Every row belongs to one group in each of 3 separate groupings. Each group adds its own fixed numbers to the row, and there is some noise. The rows also spread widely along 10 directions, which tell nothing about the answers.
Known rows, each followed by its group in each grouping:
[5.5 -15.9 -5.1 -3.1 -1.1 -23.1 -7.2 21.2 -1.6 -11.8 8.1 -6.9 -15.7 -23.2 -26.6 0.2 0.2 25.1 -13.3 -1.6 4.6 30.1 -25.4 5.8 -9.2 -28.3 -23.9 -1.7 -27.2 -8.9 -5.0 -37.8 8.6 0.8]
T K_641 N
[4.1 4.0 9.5 -0.9 25.6 -4.5 30.1 19.8 -10.6 -10.0 31.8 -7.8 14.4 5.5 -20.9 -2.4 -4.1 7.4 -15.7 5.7 -2.6 24.6 5.9 30.9 26.7 -7.2 -36.5 -22.8 -3.4 -15.1 -19.1 -1.1 7.7 19.9]
P K_984 Y
[-7.4 6.4 -5.1 2.5 -1.1 -1.5 0.8 -16.5 -8.4 3.1 -1.5 1.7 -34.2 -17.5 1.2 -4.5 -20.7 29.0 4.7 -15.9 21.4 9.4 -1.3 -9.2 -11.5 -11.3 -15.6 4.8 -27.2 -6.2 11.4 -25.7 21.9 2.2]
U K_148 G
[-1.7 9.9 12.1 -2.1 -12.2 -11.2 5.4 -14.4 -12.2 9.0 -23.9 12.6 -4.6 -3.6 14.2 22.7 4.8 28.7 -10.7 0.4 4.9 -33.1 15.9 -2.6 1.4 1.7 -8.6 -10.9 17.0 13.6 -23.7 22.1 11.7 -3.9]
J K_981 E
[18.5 -19.3 -15.8 -19.5 3.9 7.1 12.6 -12.9 21.0 -10.6 8.2 7.7 3.6 -19.2 0.4 10.9 10.9 26.2 30.0 -12.0 -14.5 13.8 5.2 11.1 -20.9 5.7 -3.0 34.3 -14.3 -2.0 -22.4 -20.1 -1.4 7.5]
J K_148 N
[-3.1 -11.7 -15.4 3.0 21.6 -10.1 27.7 30.4 -8.3 -11.2 24.0 -8.7 17.9 0.9 -28.4 13.3 17.8 0.5 -19.1 2.5 -5.9 34.1 -1.9 15.9 7.9 -5.1 -25.3 1.3 13.1 -10.5 -18.4 -11.0 -24.0 12.7]
P K_871 G
[-11.9 -19.0 -21.4 1.6 -23.6 -3.6 3.0 9.8 2.9 0.2 -11.7 1.1 3.1 -9.2 6.1 24.9 21.7 4.8 -25.9 -7.3 2.6 -1.3 12.6 5.4 -17.0 -1.2 -19.2 -6.8 -7.3 4.4 -11.7 7.2 -11.0 -10.4]
W K_641 A
[-14.9 31.7 -4.7 11.2 3.8 8.5 -3.6 -9.6 -14.4 1.8 5.8 -13.5 -21.5 5.9 -8.1 1.7 -9.2 2.5 -4.4 -13.9 5.7 18.4 -9.3 -6.4 6.9 9.0 -17.4 5.2 -13.9 12.3 10.3 -1.6 13.6 14.0]
W K_984 E
[10.2 7.0 28.2 -3.9 35.5 -1.8 39.9 7.1 -6.2 -16.2 27.8 10.9 23.7 -0.5 -15.5 -17.4 -17.6 24.7 5.8 16.2 -3.0 3.3 8.2 29.5 22.2 4.9 -32.7 -20.3 11.6 -20.5 -37.9 2.5 21.3 22.4]
T K_871 Y
[11.2 -13.6 5.3 -17.4 17.7 -6.2 41.5 -4.7 -12.1 -1.0 -2.9 17.1 12.6 -1.0 12.7 18.4 3.8 36.4 2.9 6.3 5.2 -13.7 28.0 31.5 16.5 -10.2 -6.0 -5.6 23.3 -16.4 -29.8 9.9 5.2 8.9]
U K_144 A
[13.9 -7.2 10.1 -11.7 14.3 -17.0 6.6 -3.1 -1.0 -7.8 7.9 1.3 7.3 -4.8 -21.1 14.3 -7.5 29.0 17.0 3.4 -14.6 6.5 -7.9 17.5 24.4 -22.2 -2.9 15.9 16.8 -1.0 -26.3 -6.8 4.2 17.8]
W K_981 G
[11.5 -7.3 1.6 -5.6 -7.9 -9.4 -2.7 5.5 4.4 -8.6 12.0 -10.2 15.8 -4.2 -11.8 24.1 7.7 2.6 -12.5 -6.2 -13.8 15.4 -9.0 4.0 9.3 -8.1 -14.9 -11.5 -35.3 -5.4 -14.6 -8.8 -3.3 7.9]
U K_144 E
[-11.3 -4.1 2.5 9.7 15.0 -29.4 20.0 24.5 -16.1 0.0 6.2 2.8 -30.6 -17.3 -16.7 -5.3 -6.8 28.4 -24.1 11.0 29.3 18.2 0.2 -9.0 -24.7 -8.4 -30.3 -7.8 -14.4 -26.8 -4.8 -33.6 9.1 -2.7]
W K_981 G
[-7.5 10.3 -9.7 -6.9 -10.3 9.8 11.5 -35.3 -12.7 12.2 -0.6 -7.5 -9.2 3.2 26.4 35.7 5.1 2.6 6.0 -18.9 1.5 -13.8 20.8 -11.8 16.5 -1.7 9.1 -0.6 -25.6 4.8 11.5 8.3 7.5 17.4]
J K_871 G
[26.5 -30.1 12.8 -25.1 -5.8 -20.0 8.2 -12.4 18.0 -6.9 1.6 10.9 14.5 -20.1 -4.7 22.4 -3.0 30.4 23.9 2.8 -17.7 -7.1 -1.7 6.7 1.7 -24.4 7.5 11.1 -11.3 -11.9 -35.1 -14.9 4.3 6.7]
W K_148 G
[-10.7 -14.8 -14.3 5.6 -6.2 -16.6 -10.8 2.9 -2.1 4.7 -12.8 0.8 -19.2 -20.1 -14.6 3.7 -4.8 29.1 -11.9 -4.3 11.3 8.1 -16.3 -7.0 -16.4 -22.6 -16.8 13.7 2.8 -0.8 -8.3 -21.5 4.0 -9.3]
W K_144 Y
[-19.1 -33.5 -32.9 -2.1 -12.1 -7.0 12.6 17.8 -9.9 11.2 -18.9 8.2 -3.1 -11.6 0.6 11.9 23.3 17.4 -30.3 -7.0 19.9 6.6 18.6 22.0 -8.0 -29.1 -25.3 -8.6 23.4 -3.6 -7.2 1.3 -17.2 -5.4]
U K_871 G
[-11.9 -19.2 -27.8 0.6 8.6 5.2 26.0 8.0 -9.2 -2.2 16.7 -3.5 14.8 2.0 -22.2 7.7 10.7 3.7 -5.6 -8.0 -3.6 25.2 5.9 26.7 15.6 -18.7 -21.2 13.7 28.5 -4.2 -3.5 -1.6 -12.9 19.5]
P K_641 G
[13.2 20.3 32.7 2.7 20.3 -13.9 22.3 7.4 -0.5 -15.9 13.4 17.2 7.6 -5.8 -8.8 -20.3 -20.6 32.3 -6.8 14.7 -1.4 -8.8 9.2 28.2 14.3 8.5 -44.6 -31.8 14.7 -7.4 -49.4 11.1 27.2 6.8]
P K_981 G
[-11.4 -9.1 -22.4 1.8 -4.9 18.5 14.0 -0.6 -2.0 -1.4 -1.3 5.9 23.9 5.1 -6.5 -4.3 6.6 4.4 -9.9 -8.5 -6.8 11.4 11.6 32.7 14.3 -2.0 -32.4 -5.4 27.4 6.6 -16.1 22.1 2.4 13.6]
T K_144 E
[3.5 4.2 38.4 4.2 17.1 -17.8 2.9 -2.7 -13.0 -13.5 24.8 -9.7 21.0 -5.0 -36.3 17.5 -28.5 7.7 4.2 9.9 -16.4 -4.0 -28.5 -4.9 23.0 -23.9 -12.0 -13.0 -3.3 -20.7 -18.2 -11.1 12.5 23.9]
W K_871 N
[10.9 -4.7 -2.8 -2.5 12.3 -3.3 21.1 10.4 15.6 -19.5 17.1 9.4 8.4 -13.4 -4.5 11.9 15.5 17.2 -0.2 -2.3 -6.8 10.5 0.2 -9.2 -38.6 33.5 -20.5 13.7 -19.9 -12.9 -35.2 -23.4 -11.8 -3.0]
P K_871 N
[7.1 12.7 2.3 -6.2 22.5 -2.8 8.5 -12.5 -8.7 -4.1 14.2 2.5 -35.4 -18.5 -9.0 -18.9 -21.7 39.8 22.9 -8.2 12.6 21.5 -9.7 10.5 0.0 -14.2 -15.1 18.0 -12.1 -8.9 2.6 -35.5 30.8 16.7]
J K_641 N
[-6.9 19.8 1.3 7.9 -0.7 -2.0 -3.4 3.5 -6.1 -5.5 -9.2 8.5 -17.7 -12.6 -2.0 -21.6 -11.2 26.1 -17.0 -2.4 12.3 2.9 -1.2 14.4 4.1 0.4 -38.5 -25.1 3.7 10.3 -22.2 4.7 24.0 -2.8]
T K_871 G
[11.3 -25.3 -0.1 -15.6 -31.3 -26.7 -8.5 2.0 3.7 11.7 -21.6 2.0 -3.2 -19.3 17.3 31.6 18.0 23.6 -28.7 2.1 0.4 -18.7 12.2 10.4 4.6 -33.3 -11.5 -34.0 -21.8 1.0 -22.7 7.8 7.2 -16.1]
J K_144 Y
[1.3 -19.9 -12.2 -3.8 -0.9 -2.7 3.3 -7.9 -1.6 -2.7 0.6 0.5 1.7 -11.8 -10.2 12.2 -0.7 21.8 0.1 -7.8 -3.5 6.3 -8.3 5.3 -5.0 -15.9 -9.6 9.0 -3.2 -8.9 -9.7 -17.5 5.1 7.3]
T K_144 N
[-21.2 0.8 -6.3 15.1 13.8 3.7 19.5 10.0 -17.0 -2.4 12.3 0.8 -6.4 -1.7 -18.3 -10.0 -11.4 12.7 -20.5 -5.4 14.1 12.0 6.5 13.3 -3.9 -5.9 -42.3 -8.1 18.6 -12.5 -3.6 -5.5 8.4 10.2]
P K_981 N
[5.7 -3.9 2.3 -7.0 -1.0 -14.1 5.5 2.2 3.1 1.0 -8.6 13.4 -13.8 -18.4 8.6 2.6 2.5 36.4 -8.5 -1.3 11.0 -6.7 7.0 6.7 -10.4 -8.2 -18.8 -10.7 -1.1 -1.8 -27.1 -8.6 10.9 -8.8]
P K_871 Y
[-10.9 40.1 -3.9 11.1 11.3 24.8 -0.2 -29.2 -5.6 -6.6 11.8 -5.7 -5.8 4.2 -4.6 -0.4 -15.1 8.8 19.1 -17.2 -10.9 2.3 -7.9 -3.3 5.0 27.8 -14.5 27.6 5.6 24.9 -3.8 8.1 13.9 17.2]
J K_641 N
[-5.4 -2.9 -4.6 0.7 6.7 7.7 17.3 -7.6 -7.4 -1.2 16.7 -3.7 17.5 7.5 -13.6 8.4 -5.4 0.0 2.7 -4.3 -8.2 14.4 3.1 17.2 21.8 -10.1 -16.2 2.3 5.7 -10.1 -5.4 4.4 4.3 26.1]
W K_144 E
[-7.4 14.3 0.4 -0.5 -4.5 -3.9 2.1 -11.7 -19.4 11.1 -19.6 7.2 -14.9 1.2 13.6 14.2 -1.6 26.7 -11.5 -5.0 13.2 -10.8 9.0 10.5 19.5 -9.8 -11.8 -13.0 17.4 12.5 -7.8 17.8 13.9 2.5]
U K_144 E
[-27.1 -15.5 -6.5 6.4 20.1 -13.0 48.6 19.9 -39.6 6.0 2.8 4.8 1.2 1.5 -13.6 17.8 7.2 22.3 -26.8 12.1 27.2 0.1 13.0 9.4 -5.2 -11.2 -19.5 -2.2 42.7 -22.4 -4.3 -1.5 -6.1 7.5]
T K_641 N

New rows. What belongs after each?
[-17.0 -22.9 -15.9 0.5 1.5 -10.4 10.4 15.3 -17.3 4.1 -0.1 -1.4 -1.7 -7.1 -20.8 6.1 1.0 16.3 -16.1 1.8 9.1 14.9 -0.2 29.3 14.1 -41.8 -24.5 -2.1 32.7 -7.8 -2.5 -1.9 -0.8 10.2]
W K_641 N
[16.3 23.4 12.4 -10.6 24.1 -19.8 -6.5 -7.3 -15.4 -2.6 7.1 -8.9 -24.2 -0.1 -16.6 3.5 -9.7 35.8 17.1 -2.0 -4.8 22.1 -18.0 19.0 43.2 -26.3 -3.4 12.3 10.2 17.2 -6.2 -11.0 22.4 22.4]
J K_981 E
[-1.4 -1.9 4.0 11.4 -18.7 -2.0 -18.8 -12.0 16.9 -14.1 -12.9 11.9 4.2 -21.4 -13.0 1.3 -11.5 26.4 -4.3 -8.2 -10.9 -19.3 -18.3 -20.7 -41.6 18.8 -22.6 10.4 -9.0 9.3 -31.9 -9.4 7.2 -11.5]
T K_981 N
[-4.2 -34.7 -13.1 -10.3 -9.3 -7.7 12.7 9.4 -4.9 7.0 6.3 -0.8 -4.6 -15.4 0.3 8.4 4.0 16.8 -20.9 -7.3 19.2 13.7 14.7 15.1 1.7 -43.5 -23.5 -25.3 -30.5 -28.5 6.2 -22.1 7.1 7.7]
U K_871 Y
[11.8 1.0 -29.8 -21.6 13.9 17.1 8.6 -30.6 4.6 1.6 12.2 -8.1 -22.3 -0.1 12.4 11.8 1.1 24.7 40.8 -30.8 -3.9 29.1 6.5 19.3 22.1 -11.2 10.7 45.5 -12.4 11.9 11.4 -17.7 12.7 21.8]
P K_148 Y
[9.7 1.6 -10.5 -6.7 -16.3 12.2 -24.8 -23.2 18.6 -10.3 -7.9 -0.3 13.4 -6.9 -0.2 18.4 4.0 9.1 11.4 -23.1 -29.6 -3.2 -8.9 12.6 15.1 -8.7 -5.1 9.8 -0.6 28.5 -21.7 12.1 2.5 4.9]
P K_871 A
[-9.3 3.9 10.8 -5.4 21.2 -19.6 30.1 -7.6 -40.3 9.8 6.7 -15.6 -4.7 9.2 -7.5 45.3 0.5 11.8 -3.6 4.5 4.9 -3.4 3.0 -4.6 36.6 -19.1 10.2 4.1 19.8 -3.5 4.7 5.7 -3.8 17.4]
J K_148 G
[26.8 7.3 13.6 -18.6 17.2 4.2 15.5 -16.8 13.6 -17.1 7.5 14.4 19.8 -2.5 4.5 7.9 -1.6 29.0 26.1 -2.8 -23.6 -7.0 7.7 29.6 21.8 5.3 -3.9 6.6 14.9 5.9 -44.8 8.8 11.9 14.7]
P K_871 A
[-4.7 14.7 -3.0 14.2 5.9 11.7 5.8 -6.9 6.1 -16.1 6.0 10.4 6.6 -8.0 -15.8 -26.2 -17.0 17.9 -0.8 -3.4 -6.1 7.7 -7.0 7.3 -13.8 25.9 -39.5 2.7 5.9 3.3 -30.2 0.8 13.8 3.3]
T K_144 G
[12.0 1.8 -5.3 -8.5 11.0 5.8 25.0 -10.7 13.0 -8.4 13.6 10.3 2.7 -7.0 6.5 5.1 9.8 23.4 17.2 -7.3 -5.1 8.7 16.7 -2.8 -26.2 31.7 -11.3 23.9 -20.2 -7.3 -21.4 -15.9 1.4 10.5]
J K_981 E
[-0.7 -2.0 4.4 12.2 -13.7 -8.4 -32.0 11.4 10.3 -17.1 7.8 -9.8 16.5 -11.9 -44.0 -5.1 -9.5 3.5 -18.4 -7.1 -20.9 20.6 -32.7 4.5 0.7 -19.3 -39.5 -9.6 -14.8 10.9 -16.8 -10.9 0.5 5.9]
U K_981 E
[0.1 -32.9 -35.4 -11.0 -5.9 12.2 -4.3 -9.3 5.7 -2.6 -1.8 0.4 2.0 -9.7 -10.9 -4.9 2.7 21.4 9.5 -22.5 -7.8 24.8 4.4 40.6 16.5 -43.5 -13.7 19.6 12.2 2.8 5.7 -11.4 8.6 19.2]
T K_981 A
[13.3 16.7 -13.5 -9.6 2.5 -7.3 -3.3 25.0 12.0 -17.5 9.4 -8.6 9.6 7.5 -8.5 21.4 33.4 2.3 -8.0 -0.2 -24.6 33.2 -7.7 29.2 19.0 21.1 -18.5 6.2 -1.8 31.4 -33.2 15.2 -15.6 4.5]
W K_641 E
[-3.3 -9.6 -23.1 -3.1 -9.5 -7.9 -16.6 15.9 0.8 -4.5 -9.1 -5.1 -18.8 -15.4 -3.7 5.9 13.4 18.5 -25.0 -14.3 7.7 23.9 -4.4 17.4 -0.4 -25.1 -26.1 -10.7 -17.7 8.9 -3.2 -12.9 -1.1 -5.5]
U K_871 A
[-12.0 5.8 -0.1 5.6 -7.5 -2.2 5.6 -2.3 -14.0 -0.1 -7.6 1.4 -0.1 0.0 -1.4 9.4 -1.0 11.9 -20.8 -5.2 3.9 -9.4 7.9 18.0 17.2 -12.3 -26.1 -19.4 18.5 8.8 -12.0 20.9 13.1 1.3]
P K_641 A
[-13.8 -7.3 0.9 1.7 -7.8 -4.2 29.9 -7.5 -21.7 9.8 -21.0 15.4 0.7 -1.4 24.6 22.9 4.0 22.9 -25.4 4.2 20.3 -34.0 30.3 2.7 -5.2 4.3 -13.1 -25.9 13.8 -11.2 -16.5 20.6 10.5 -8.5]
T K_144 A
[-25.8 12.4 -9.3 21.1 -5.4 20.1 -6.3 7.9 -6.5 -5.8 0.7 2.5 8.2 -0.2 -18.1 -26.1 -14.8 2.0 -31.9 -7.8 2.1 9.3 1.0 35.4 9.7 -1.2 -63.1 -30.1 23.7 9.3 -14.6 26.7 11.9 2.9]
U K_144 N
[-43.4 42.1 -11.0 31.8 -2.5 21.5 -4.2 -0.9 -20.6 -0.6 -0.4 -15.9 -0.3 17.7 -6.2 16.5 -1.1 -18.1 -35.7 -16.3 4.4 -0.4 -1.8 -14.7 5.3 34.7 -36.4 -11.6 8.2 30.7 0.9 33.3 -10.8 -1.0]
U K_871 Y
[-0.2 -3.5 33.0 0.9 -10.7 -23.9 8.2 7.8 -4.9 -3.5 -12.3 18.8 17.6 -15.4 -2.3 15.7 -3.7 25.1 -28.9 16.6 2.5 -34.7 6.5 -0.7 -2.7 -6.2 -28.4 -43.1 9.6 -7.1 -46.6 17.1 3.6 -9.0]
U K_871 G
[26.2 19.6 -32.2 -14.9 -5.4 17.5 -18.7 -21.6 31.2 -13.1 10.0 -6.3 -20.3 -6.1 18.5 -0.4 12.9 14.0 25.2 -32.1 -22.2 35.6 -1.2 23.2 11.5 18.2 -8.4 24.8 -43.1 30.3 -12.0 -7.7 14.1 9.0]
P K_144 G
[-12.8 11.7 -16.4 5.6 -2.6 25.7 -4.1 -24.8 -3.8 2.7 2.2 -2.9 -7.9 -4.9 -10.1 -25.1 -19.5 10.4 9.2 -20.9 -3.3 14.0 2.8 23.9 16.2 -18.0 -30.4 6.7 9.0 12.8 6.0 4.7 22.0 20.8]
J K_984 G
[-11.9 -11.3 2.1 -2.7 -1.6 -4.7 26.8 -5.8 -24.4 8.3 -12.7 4.4 -2.9 -3.5 8.5 17.3 -1.6 22.9 -19.2 -1.3 18.6 -18.5 22.5 8.3 4.2 -15.5 -10.5 -21.7 7.9 -14.7 -4.1 8.0 12.7 4.5]
T K_984 A
[3.8 27.7 -10.3 -1.5 18.3 15.1 12.2 -25.7 5.1 -7.9 7.2 7.0 -9.4 3.9 7.1 2.6 -2.7 25.7 27.2 -17.8 -10.6 4.8 8.5 8.8 6.3 29.2 -5.6 34.9 13.4 21.5 -18.7 5.2 7.9 15.3]
P K_981 G
[2.0 -18.0 9.2 -9.1 -4.1 -14.9 -5.3 -2.2 -12.5 1.6 -11.1 5.5 12.4 -7.6 -16.8 14.2 -9.5 29.2 -10.7 3.3 -7.9 -10.3 -5.7 35.7 37.4 -50.3 -18.3 -20.1 34.5 0.3 -25.3 15.3 9.6 6.7]
U K_144 N
[8.5 -10.9 -17.0 -7.9 -7.8 -11.4 7.0 19.2 9.2 -11.8 -3.8 1.6 14.9 -6.7 -7.8 25.3 33.5 16.5 -11.1 -1.6 -13.6 14.8 -5.1 6.1 -14.7 16.1 -10.8 12.4 1.4 16.0 -31.7 -1.1 -20.0 -6.4]
T K_641 E
[3.6 -14.9 -12.4 -5.8 2.2 -0.1 18.0 0.6 11.2 -6.1 2.5 6.8 11.5 -8.7 -1.6 17.9 12.2 19.9 2.2 -5.8 -8.2 3.3 6.7 5.8 -14.2 12.1 -12.5 16.5 4.2 3.2 -27.6 -2.8 -10.1 -3.3]
P K_148 Y
[-0.8 -23.3 8.7 -4.6 -18.2 -28.1 -0.4 6.2 -9.8 2.3 -9.9 0.2 4.3 -15.5 -6.4 32.4 2.5 15.8 -22.4 5.0 2.4 -14.1 -1.3 2.3 5.1 -35.8 -6.8 -21.0 -7.1 -11.0 -13.1 0.0 5.1 -3.1]
W K_641 A
[-24.6 9.6 -27.4 0.7 -6.8 12.8 21.4 -0.1 -12.3 10.3 -12.9 4.0 -3.8 14.0 23.5 20.5 22.5 6.5 -18.5 -9.8 10.4 -4.2 32.4 24.2 11.5 16.6 -19.0 -2.3 28.5 23.3 -11.3 41.3 -5.9 1.1]
W K_641 Y
[-16.2 0.7 -26.7 11.4 9.7 12.1 10.9 2.6 -2.5 -10.0 8.1 -5.2 15.8 4.0 -24.1 9.3 6.9 2.7 -4.7 -11.1 -12.4 22.6 -7.9 3.0 -4.6 17.2 -21.0 29.8 26.5 11.7 -15.2 2.7 -24.9 7.9]
U K_144 G
[9.3 10.4 0.1 -9.2 12.3 10.3 21.0 -10.7 7.7 -14.1 9.6 10.4 12.0 1.8 10.6 24.6 10.1 22.3 14.0 -9.1 -13.3 -7.9 15.9 4.6 -11.2 39.0 -5.8 19.9 -4.5 5.7 -30.8 5.4 -6.9 8.0]
U K_981 N
[-4.6 20.3 -16.4 15.8 -17.1 1.4 -36.8 5.4 17.7 -15.3 -10.9 -2.4 -5.6 -14.3 -16.8 -4.7 3.9 10.8 -18.0 -15.0 -16.6 16.1 -25.3 -1.8 -15.7 23.7 -37.5 7.4 -7.6 37.3 -28.5 4.5 -6.9 -17.3]
U K_144 G
[4.9 15.0 16.3 -3.7 0.6 -6.7 11.5 -7.7 1.1 -4.3 6.6 0.9 -7.7 -4.1 11.9 16.1 -6.7 15.9 -2.7 0.9 1.3 -8.5 10.0 -2.4 -1.4 19.0 -15.5 -14.3 -29.8 -0.7 -21.6 5.7 16.9 -1.7]
W K_148 Y
[-17.4 9.3 7.5 12.4 -16.1 7.6 -16.0 -30.2 -13.2 5.2 -5.3 -3.2 -1.4 -5.0 -4.4 16.3 -21.5 3.3 -6.2 -16.9 -2.6 -23.3 -10.7 -13.9 13.6 -22.1 -13.6 -14.8 0.7 3.8 3.4 8.0 19.1 11.3]
P K_871 N
[-13.4 -44.3 -20.1 1.9 4.6 0.0 20.2 3.4 -8.3 1.4 13.1 0.7 32.0 -6.9 -37.6 -1.6 -6.3 5.3 -6.5 -3.8 -8.1 17.6 -2.1 26.9 15.9 -50.8 -25.0 6.5 39.0 -23.3 -7.1 -9.7 -8.1 22.5]
P K_144 G
[-0.9 -11.4 0.5 4.5 5.5 5.8 9.2 -3.5 5.6 -14.5 13.9 4.2 12.9 -14.4 -30.5 -18.6 -18.9 17.1 10.7 -4.7 -4.9 18.1 -15.8 2.8 -14.3 -2.3 -29.0 12.3 -2.8 -11.3 -14.2 -21.9 13.1 14.0]
T K_148 E
[17.6 -9.1 -8.9 -18.0 8.9 13.7 43.3 -0.5 18.9 -11.3 32.1 5.7 24.7 3.5 14.7 10.0 14.9 7.9 11.6 -6.6 -12.0 15.3 32.6 29.6 3.3 21.1 -18.2 -0.8 -28.8 -15.9 -24.3 0.2 1.3 20.3]
P K_641 Y
[8.8 8.9 -3.2 -4.6 -6.0 -11.7 1.5 -4.8 -2.0 -3.2 -5.3 -0.6 -17.3 -8.7 11.7 17.4 7.0 20.4 -7.9 -5.4 2.6 3.3 0.0 -4.3 1.1 9.9 -9.2 -5.9 -29.1 6.4 -15.5 -4.5 11.4 -3.7]
T K_144 G
[-14.8 10.1 -14.0 9.3 22.2 14.7 31.3 6.4 -13.5 -6.2 17.4 5.6 -4.6 0.8 -16.2 -30.3 -10.5 15.9 0.2 -4.3 16.0 31.3 5.6 21.8 -0.2 8.7 -37.4 6.8 15.3 -9.2 -0.5 -9.3 15.6 22.3]
T K_641 E
